The rows come from 5 hidden closed curves, with some noise, and rows from the same curve form a group. Each curve winds through 8 dimensions. The rows are also pushed far along 4 directions, which tell nothing about the answers.
Known rows, each followed by its group:
-189 45 -33 66 -223 233 -246 10 243 -95 -233 180 -15 191 41 -120 321 237 -93 -67 -1 74 -129 -261 -124 -> Tiv
22 109 58 -49 212 -150 15 152 -222 -15 -176 -232 -98 -127 -229 13 -25 -124 307 53 -65 -62 93 89 -30 -> matuk
119 -36 -123 146 154 -152 28 96 109 151 145 78 -88 -64 109 -15 -158 -4 -26 -8 99 -109 32 -95 -184 -> luz
-114 114 139 44 -108 6 -127 17 29 -70 -106 -35 -117 82 -176 122 -38 30 10 8 -162 -50 -17 -35 43 -> rafi
-259 552 77 107 -231 15 -213 193 -134 16 -45 -10 -181 103 -137 120 192 163 20 -52 -23 -34 34 284 -180 -> Tiv
216 -265 -154 -181 256 -43 -48 -46 59 129 68 20 -24 -27 202 -181 -259 -40 14 -136 140 -3 -29 -347 -134 -> luz
-189 48 28 162 -151 1 -182 11 140 -73 -35 39 -135 142 -96 -14 0 129 50 -13 54 -92 45 -76 -104 -> luz
-10 176 20 -81 -135 1 -314 137 29 60 -74 -64 -132 3 49 -107 -24 63 155 -178 64 -104 61 -140 -229 -> pepok
-16 -121 204 -256 117 101 -122 -105 -55 -317 -508 -289 -61 198 -363 4 81 -12 289 42 -280 -77 -45 -300 188 -> luz
-194 408 5 39 -23 -51 -22 164 -245 34 17 -26 -51 30 -141 77 185 2 -98 75 -127 102 37 308 -63 -> rafi
81 -288 -381 116 -241 284 -142 67 311 266 286 426 182 -102 562 -270 -2 276 -607 -223 -40 102 42 -342 -231 -> luz
-97 164 -95 72 -169 -2 -137 109 -70 -31 28 23 83 109 120 -98 185 77 -136 20 -85 -160 88 12 -61 -> pepok
-66 434 225 -112 -58 -68 -353 243 63 -18 -86 -121 -195 191 -200 20 154 5 81 -46 -80 -75 49 -5 -189 -> rafi
-52 262 83 86 24 -115 165 58 -133 38 76 -17 10 -81 -18 166 55 -62 111 45 228 70 -128 427 103 -> luz
-145 70 31 -9 -246 238 -87 -11 45 -108 -146 67 84 80 35 -7 251 158 -43 -87 47 105 -91 113 113 -> rafi
-33 -175 -173 154 -19 42 -61 37 23 67 39 78 -31 -120 103 -103 -159 113 24 -105 98 -50 98 -40 -92 -> rafi
-36 89 6 57 219 -50 241 -9 -278 -44 -21 -82 3 -81 -73 186 -70 -4 197 7 187 76 -112 500 231 -> matuk
281 -410 -255 2 130 42 7 12 344 155 229 136 120 -202 418 -258 -161 27 -217 -147 140 76 55 -251 -164 -> rafi
-61 -382 -124 6 -14 241 170 -201 35 -143 -84 67 331 -21 191 -185 138 83 -166 -7 44 242 -154 83 331 -> rafi
-37 244 -29 106 89 -47 -123 267 -96 161 99 25 -188 2 -97 73 -68 93 -40 -45 -81 -72 127 138 -203 -> luz
180 -255 85 -98 282 -205 19 -169 152 -119 -10 -195 -174 103 -234 13 -239 -171 273 103 34 -181 118 -309 -147 -> pepok
12 153 4 30 -159 214 59 234 -7 177 10 231 137 -128 139 28 247 43 -248 -61 -82 203 -75 194 96 -> Tiv
-174 136 28 177 -274 110 342 -86 -85 10 102 195 298 -119 147 201 237 1 -285 118 21 250 -273 462 402 -> rafi
106 15 31 -70 217 -135 -6 92 -4 86 59 -122 -118 -107 -116 -26 -121 -99 113 -13 44 56 131 31 -163 -> pepok
111 69 -95 -118 324 -293 244 -126 -430 117 326 -181 -18 -81 13 112 -373 -203 53 53 104 -68 81 312 33 -> Tiv
81 -53 -80 -40 54 96 97 -102 -3 -50 -58 31 -48 31 -9 118 24 87 61 -13 35 -42 -55 -84 -102 -> pepok
-79 -22 -82 65 -52 -26 -129 -64 115 -53 89 -39 -36 37 118 -79 -90 110 -39 -87 153 -16 14 38 -103 -> Tiv
66 113 -69 0 -38 -97 4 101 -51 90 198 -53 32 -129 81 -29 -27 -67 -105 25 -57 -48 181 109 -149 -> Tiv
-64 181 7 11 -183 59 -40 -38 87 -111 -70 -24 2 7 56 77 152 106 -70 2 -32 -11 -99 -4 -70 -> matuk
-114 23 151 -66 -3 53 -282 2 122 -68 -173 -1 -209 305 -267 -54 33 55 150 -24 -50 -47 52 -323 -124 -> rafi
-244 12 86 2 -266 135 -155 -72 196 -152 -182 78 247 155 121 -204 366 45 -268 30 -106 221 -257 -170 212 -> pepok
3 40 67 -110 35 -3 -106 18 -10 90 20 58 22 108 56 -90 -20 -50 -32 -60 72 73 -99 -81 58 -> Tiv
-179 168 54 56 100 -67 -92 136 -76 -106 -184 -64 6 136 -148 -61 200 8 28 108 -141 6 -44 64 85 -> Tiv
-130 293 38 114 92 -11 92 138 -142 37 47 76 -22 66 -124 179 144 43 -96 74 -63 89 -63 360 40 -> luz
-110 -177 -50 4 -133 234 -215 43 156 65 -55 226 96 139 130 -267 126 128 -195 -128 -11 192 -45 -242 33 -> pepok
146 -185 -16 -90 318 -263 -95 -74 83 -142 -94 -277 -119 81 -78 -122 -180 -106 233 59 -18 -257 88 -339 -159 -> matuk
-78 -157 -40 58 -198 193 64 -46 59 62 132 182 164 -60 93 -105 89 31 -210 -38 56 227 41 137 117 -> matuk
62 131 -134 -6 345 -243 172 -37 -310 -22 11 -222 -134 -91 -41 194 -265 -25 196 24 37 -195 -40 178 -57 -> luz
-11 165 -21 73 52 -104 243 -42 -275 223 349 137 -65 -67 34 265 -253 -54 0 -9 262 30 -24 420 45 -> Tiv
87 -153 -90 93 78 -164 109 -30 19 234 455 104 70 -140 179 -57 -296 -139 -198 23 153 107 145 157 -32 -> pepok
-96 206 102 -40 -9 -142 -182 100 -16 45 116 -99 -44 48 -85 -93 -7 -93 -71 12 -40 91 73 86 -71 -> pepok
-70 -205 55 4 51 12 48 -203 95 -126 -40 -38 15 60 -90 -7 -38 -6 49 32 79 116 -62 -28 105 -> matuk
103 -203 -70 21 312 -91 187 -151 -10 24 147 12 -160 66 -154 134 -279 -60 51 78 5 -63 83 -102 -120 -> pepok
-154 390 30 90 -175 -26 -496 272 -14 116 39 47 -308 274 -110 8 -74 203 -52 -147 -178 -290 220 -132 -353 -> matuk
121 -180 -22 -4 -175 134 -84 -31 314 36 222 95 83 -14 203 -121 -14 60 -167 -114 149 38 130 -14 -68 -> rafi
37 120 95 7 31 -181 -73 71 140 22 72 -47 -44 35 -32 -20 49 -131 -3 86 -18 -62 32 -92 -130 -> rafi
-8 -51 -32 -97 95 -5 -389 94 124 -199 -362 -153 -204 306 -225 -246 157 92 218 0 -226 -293 180 -624 -331 -> pepok
-148 629 71 31 -27 -148 -182 327 -433 75 34 -118 -210 138 -166 170 17 34 162 -41 -49 -244 156 437 -84 -> pepok
-61 72 -42 215 -245 -10 -208 176 134 195 268 162 -108 -79 72 -44 -144 87 -157 -106 20 -74 252 35 -232 -> pepok
219 -87 -16 -49 38 30 122 -41 118 124 143 162 -38 -5 79 129 -80 -20 -37 -17 78 -29 -33 -133 -100 -> luz
-277 75 -64 283 -399 301 43 104 247 -49 -88 357 323 -27 238 -121 622 189 -431 68 -48 320 -219 148 143 -> luz
164 38 89 -33 113 -119 195 22 -69 121 232 20 67 -74 26 133 -120 -201 -60 82 32 -4 26 218 135 -> luz
45 -156 -216 14 11 163 59 -29 -36 118 145 272 128 91 286 -103 -12 121 -185 -109 133 20 -46 -49 26 -> pepok
1 -179 126 -85 185 1 243 -116 -214 -194 -291 -220 44 -86 -343 78 43 -161 295 165 -109 78 -17 92 286 -> matuk
-74 228 137 72 -306 29 -363 182 279 -75 -126 -78 -196 22 -147 -16 154 122 71 -62 -102 -132 193 -121 -302 -> Tiv
48 -416 -101 -58 499 15 330 -309 -36 -235 -223 -115 46 10 -129 12 -38 -26 181 126 57 143 -208 -122 184 -> Tiv
167 -119 -74 0 141 -10 276 -90 -66 7 83 -13 144 -149 236 139 -135 -5 -50 -20 94 -16 -160 202 202 -> luz
-6 41 7 69 -54 167 -21 190 171 32 53 139 139 -13 154 -128 297 78 -159 -53 122 199 4 229 50 -> rafi
-45 -36 -78 87 -298 259 -30 26 123 -108 -98 138 190 57 221 -60 311 197 -179 -48 -45 -31 -45 11 88 -> matuk
-115 83 126 90 -141 30 -170 122 125 35 41 81 -3 83 7 -66 63 44 -58 -51 72 73 20 145 88 -> luz
68 9 -41 53 219 -135 59 71 -122 191 310 9 -182 -80 -147 92 -338 -50 -13 -13 17 -1 260 200 -172 -> rafi
128 -12 -82 -5 61 -216 -105 14 -53 242 201 81 -203 22 108 -3 -400 -57 160 -106 188 -281 93 -275 -248 -> Tiv
-171 43 88 -91 -159 151 -28 -98 -105 -317 -342 -172 131 105 -188 -36 353 32 86 101 -182 32 -42 16 200 -> pepok
-29 8 -10 55 86 -151 70 -75 14 36 207 -58 -52 -111 -8 22 -164 -64 -5 -1 168 118 32 209 -41 -> matuk
137 -4 -175 79 40 -22 -118 164 160 368 332 255 -202 -103 163 -35 -277 74 -148 -177 160 -11 158 -146 -426 -> rafi
194 -360 -246 15 152 -113 2 -112 -34 214 332 53 -177 -109 119 -30 -601 30 56 -152 117 -232 281 -227 -256 -> Tiv
69 -295 121 -37 152 21 -225 -28 288 -117 -134 -97 -227 168 -286 -108 -142 21 208 -33 -53 -118 220 -381 -152 -> rafi
-20 8 -36 -87 -136 110 -127 -29 -19 -142 -139 -87 22 113 -23 -68 124 76 11 1 -155 -135 84 -152 -66 -> matuk
-200 281 158 41 -447 77 -469 136 266 -190 -290 -98 -122 154 -82 -97 296 182 59 -68 -157 -156 54 -268 -222 -> matuk
-45 53 -62 18 -38 32 -209 82 -34 174 116 108 -158 36 53 -54 -207 122 56 -204 191 -25 80 1 -143 -> matuk
145 117 8 -158 191 -252 119 7 -273 193 263 -67 -5 -45 64 50 -233 -244 56 34 100 -46 39 130 -4 -> Tiv
-100 184 228 -148 -198 197 -50 -10 -47 -287 -439 -172 37 60 -259 108 358 55 125 41 -249 36 -101 60 201 -> Tiv
7 35 -21 80 156 -119 50 -65 -10 15 119 -21 -94 84 13 130 -206 32 33 -18 117 -95 -54 90 -16 -> matuk
-18 106 16 87 27 -169 172 -54 -92 75 215 -2 -1 -84 52 120 -121 -104 79 57 262 21 -34 299 33 -> luz
-38 106 -86 127 -63 -98 41 33 50 239 468 105 -28 -170 211 3 -199 9 -228 -91 241 155 57 323 -161 -> matuk

New rows, each followed by its group:
-50 164 -217 59 -3 28 251 -21 -251 95 151 70 108 -201 211 133 39 90 -159 -25 73 108 -124 400 37 -> luz
3 -132 -43 -71 141 -5 116 -106 -129 -75 98 -134 136 -11 48 -84 -53 -52 -8 10 81 111 41 258 166 -> rafi
48 -191 69 17 31 43 159 -34 -2 91 51 167 122 26 16 3 -39 -112 -71 74 -8 72 -68 -42 237 -> Tiv
78 -219 -142 14 -92 208 296 -107 -77 23 1 204 222 -99 148 55 125 18 -164 53 -53 72 -92 -22 182 -> Tiv
101 -195 -41 -56 277 -235 39 -218 12 -141 0 -282 -159 -15 -93 -4 -311 -73 309 21 155 -159 71 -128 -137 -> Tiv
159 68 -84 -45 282 -180 182 22 -142 308 436 83 -94 -118 84 62 -288 -163 -90 -15 201 145 83 229 -184 -> Tiv
-95 352 278 79 -329 45 -243 285 140 -26 -93 12 -13 90 -110 55 281 15 -51 27 -197 -78 65 118 55 -> luz
55 -289 -142 108 -159 104 278 -234 101 163 461 348 300 -36 413 -31 -87 -18 -384 -9 285 203 -98 144 188 -> Tiv
-27 132 -83 251 -186 108 173 164 45 46 126 178 211 -188 254 84 250 96 -257 0 43 115 -86 459 156 -> matuk
-14 -134 -83 145 67 54 90 -18 194 -97 -172 116 113 0 111 -53 212 69 -58 89 -20 38 -198 -165 68 -> luz
10 37 -121 100 154 -50 200 34 -215 155 129 50 -7 -211 67 132 -193 0 -33 -31 39 83 -66 256 71 -> rafi
7 -141 -140 -70 -3 85 -22 -95 114 120 190 175 134 5 274 -204 20 9 -323 -79 94 245 -95 -147 -50 -> pepok
-144 278 346 -110 128 -125 -12 -29 -109 -334 -428 -378 -80 149 -395 161 195 -105 419 134 -44 -34 -217 165 263 -> Tiv
247 -542 -81 -99 201 0 123 -185 166 -75 -191 -13 124 -42 156 -142 -138 -91 153 14 37 -119 -137 -521 128 -> Tiv
125 52 101 -129 14 -75 215 -121 -271 -55 -76 -166 -17 -90 -106 248 -141 -139 289 52 1 -168 -32 155 181 -> Tiv
-22 188 28 96 -136 103 -297 318 257 125 25 182 -116 53 38 -113 171 141 -95 -130 19 33 97 -44 -276 -> rafi
77 7 58 -24 37 18 -240 202 112 147 -27 41 -181 -19 -62 -56 -139 44 82 -154 -31 -58 107 -179 -164 -> Tiv
95 -238 -7 44 11 124 266 -137 107 -11 95 82 43 -144 0 125 -73 -3 -20 13 97 149 -14 115 106 -> Tiv
115 -330 -49 -78 70 168 13 -155 207 16 91 101 85 13 115 -86 -115 55 -280 -60 -75 162 -31 -232 50 -> rafi
42 109 85 23 -15 -42 -187 199 231 -12 -37 -62 -2 -26 35 -106 130 9 -122 -17 -146 -7 51 -72 -120 -> rafi
-157 86 24 54 -327 98 -439 79 236 82 89 145 -109 167 37 -165 -8 166 -293 -123 -159 -37 139 -332 -230 -> rafi
169 -158 -224 -16 253 34 157 -5 -68 163 99 158 2 -75 189 30 -160 54 -110 -69 16 13 -51 -121 -98 -> matuk
-57 1 -7 -115 -94 99 -140 -11 -27 133 27 86 -21 -13 33 -116 -14 11 -78 -96 8 158 0 -133 -105 -> matuk
106 -145 -94 -109 192 -120 99 -174 -81 51 39 -78 31 -81 95 -2 -261 -80 13 -15 34 -14 -131 -143 51 -> rafi
-77 86 88 -23 84 -113 -8 -102 9 -266 -202 -303 -76 37 -183 61 40 -28 274 70 34 -82 -49 78 23 -> Tiv
-83 341 -13 112 -110 -63 -250 309 149 281 344 179 -63 -14 172 -131 77 45 -307 -97 104 146 123 192 -310 -> Tiv
-109 1 69 90 -115 27 246 -140 -52 -81 -47 66 135 -33 -16 151 111 -34 -66 138 -19 115 -213 156 295 -> rafi
-89 233 148 54 -142 28 54 117 4 -13 3 -20 86 -143 -57 64 234 -41 -86 52 -5 247 -55 401 128 -> pepok
-237 167 0 57 -198 146 -352 155 181 -74 -243 99 -4 199 -48 -223 393 160 -184 9 -224 87 -29 -303 -173 -> rafi
88 13 -64 -48 -155 76 -8 33 -62 92 68 104 73 -10 169 3 -8 7 -101 -53 -41 -116 5 -67 11 -> matuk
118 -157 86 -11 150 -57 18 24 241 -150 -210 -107 61 -52 -11 -64 105 -56 93 73 -62 -17 -109 -183 95 -> rafi
105 38 197 -110 116 -146 16 -58 -29 -162 -3 -320 -139 19 -254 142 -143 -123 297 45 35 -147 160 180 24 -> rafi
-183 58 82 95 -122 79 190 -47 -108 -114 -83 5 138 -54 -148 78 266 -54 -39 156 -51 175 -54 301 247 -> luz
14 383 -32 190 -206 -160 -262 391 42 252 289 -7 -132 -195 226 -35 -118 59 -25 -194 153 -172 221 296 -300 -> rafi
100 -252 -270 -97 241 -22 89 -214 -44 59 62 38 -67 -10 118 -46 -229 48 12 -39 93 -25 -57 -298 -180 -> luz
91 -217 -132 -68 73 169 44 -20 147 -104 -99 -29 159 -91 138 -152 151 75 -123 -33 -35 127 -28 -61 25 -> rafi
-34 106 180 60 -35 -129 -20 33 152 -107 -186 -66 -1 59 -130 50 199 -97 99 148 -72 -47 -112 -121 55 -> rafi
36 -54 20 -9 102 44 67 40 180 -30 -144 81 83 -17 17 -82 267 -37 -39 76 3 189 -161 -123 26 -> Tiv
74 28 -35 -22 -47 74 -135 172 117 129 173 15 19 -153 137 -117 -26 58 -210 -153 -39 125 141 100 -128 -> Tiv
85 -60 -118 -13 185 -62 19 9 -157 117 206 48 -39 91 90 7 -243 5 -60 -49 36 -140 107 21 -29 -> matuk
249 -153 -21 -151 158 -194 -31 -119 82 104 341 -118 -131 -56 93 -2 -433 -125 103 -80 228 -136 187 -76 -193 -> rafi
-114 26 -46 -32 55 -17 -232 -46 75 -111 -189 -25 -133 281 -68 -82 67 115 -2 -2 -97 -128 -53 -383 -173 -> luz
18 -105 -38 20 -76 110 -45 -15 41 -95 -140 16 20 81 51 -26 42 107 94 -60 30 -132 -14 -88 57 -> matuk
-8 -390 -154 -3 281 169 277 -203 91 -107 -118 93 191 -30 123 -107 122 78 -79 5 145 318 -276 -3 205 -> matuk
-82 327 -59 115 4 -249 -100 218 -130 224 224 48 -30 -68 127 -56 -59 -61 -122 1 67 -3 48 164 -141 -> rafi
139 -308 48 -69 389 -186 41 -101 120 -41 46 -168 -89 3 -125 -88 -271 -148 137 36 94 43 51 -124 -4 -> Tiv
-31 -71 112 53 -109 106 -311 120 297 -15 3 55 -134 158 -117 -115 8 114 -29 -81 -32 -35 218 -167 -146 -> rafi
-131 349 175 77 -176 -5 -239 216 -26 -6 -35 -107 -179 13 -189 164 -61 98 3 -83 -155 -89 122 235 -45 -> rafi
-81 394 -96 172 -195 72 95 214 -202 274 318 233 -16 -160 121 230 -3 113 -323 -67 -11 102 50 495 -68 -> matuk
-90 4 -79 33 -374 185 -74 -38 200 -14 37 173 314 -38 427 -179 283 111 -407 -72 -17 171 -211 -26 130 -> rafi
-165 385 -116 161 -250 -133 -224 205 -240 268 453 30 -137 -98 112 19 -268 76 -166 -157 78 -108 329 420 -256 -> rafi
-103 -205 26 84 -234 176 190 -221 140 -110 41 213 323 96 193 -30 250 13 -265 94 87 190 -222 57 348 -> Tiv
191 -275 -147 -131 66 56 -110 -33 141 29 -98 18 -43 -40 93 -157 -87 36 -18 -80 -138 -113 73 -536 -216 -> luz
-121 -57 -27 83 -72 274 165 -14 46 -92 -107 252 238 186 103 20 397 128 -276 84 -70 175 -227 114 291 -> pepok
137 80 -7 -74 39 -28 113 -17 35 160 296 81 -35 -53 93 119 -108 -60 -97 -47 164 76 11 165 -118 -> rafi
-6 -51 16 19 57 -53 -10 -101 -6 55 6 88 -120 145 -75 62 -169 -18 158 -11 133 -94 -61 -189 -26 -> Tiv
-102 156 -74 201 -173 -54 4 15 -36 98 295 88 -38 12 73 111 -110 74 -173 -10 60 -57 94 274 -82 -> luz
-21 198 -51 -43 -30 96 -2 108 -52 -19 -58 -55 22 -127 51 25 160 92 -56 -60 -56 81 -27 202 -64 -> Tiv
95 -263 -60 -5 -25 123 57 -3 188 -88 -196 65 265 -88 244 -171 203 20 -103 -8 -46 70 -184 -171 201 -> Tiv
54 210 128 -105 155 -173 18 49 -308 31 -96 -146 -173 -4 -220 223 -232 -125 329 16 -29 -217 10 76 50 -> matuk
73 -373 3 48 181 -114 23 -159 264 -76 22 -9 12 83 32 -136 -124 -85 71 57 137 3 -47 -281 34 -> Tiv
-69 -32 129 -99 -35 -19 -2 -186 -65 -110 -55 -65 -41 194 -212 50 -36 -73 118 83 -31 -52 0 -110 101 -> Tiv
50 117 81 -68 160 -75 54 112 -114 -165 -247 -277 29 -140 -124 38 121 -79 160 59 -153 2 -31 198 141 -> Tiv
104 -37 -58 14 49 -18 111 -17 -106 89 186 -37 -66 -161 62 128 -283 39 94 -134 204 -41 84 289 1 -> rafi
19 88 70 70 -154 -79 -12 100 4 96 133 51 3 -79 8 71 -53 -77 -72 33 -64 -69 115 84 8 -> matuk
59 -139 -51 69 -144 -32 -151 13 226 226 310 123 -103 -166 148 -113 -277 9 -95 -147 173 54 158 -114 -239 -> pepok
-90 -246 -1 -21 -147 213 -193 37 161 -74 -181 76 97 111 -4 -290 227 71 -76 -27 -120 72 80 -295 37 -> matuk
64 -71 -74 -59 113 14 109 -45 58 165 169 176 52 4 109 -63 38 -56 -170 17 113 202 -57 -59 -76 -> Tiv
-29 -211 -172 46 -131 186 21 -83 -14 63 161 219 154 15 249 -99 -36 126 -285 -82 3 94 0 -23 66 -> Tiv
46 -460 63 -72 248 128 13 -255 140 -301 -408 -115 -135 170 -294 23 -116 79 361 11 -42 -82 -83 -438 94 -> luz
-189 531 258 -21 -287 -106 -181 182 -85 -169 -266 -225 -7 79 -188 61 383 -73 151 118 -142 -87 -30 174 41 -> luz
66 138 12 67 194 -202 47 140 32 105 122 -41 -91 -90 -16 19 -39 -103 62 33 112 29 15 162 -132 -> Tiv
37 -223 -74 -82 30 200 166 -208 -32 -51 5 78 82 12 50 23 -16 71 -10 -46 132 147 -73 49 106 -> rafi
58 -318 -78 2 176 196 193 -116 153 -12 -92 233 99 50 17 -45 133 48 -98 38 13 217 -173 -227 72 -> luz
-60 -327 16 5 45 140 84 -205 58 -327 -410 -118 78 71 -178 6 83 84 181 71 -149 -55 -104 -203 263 -> Tiv
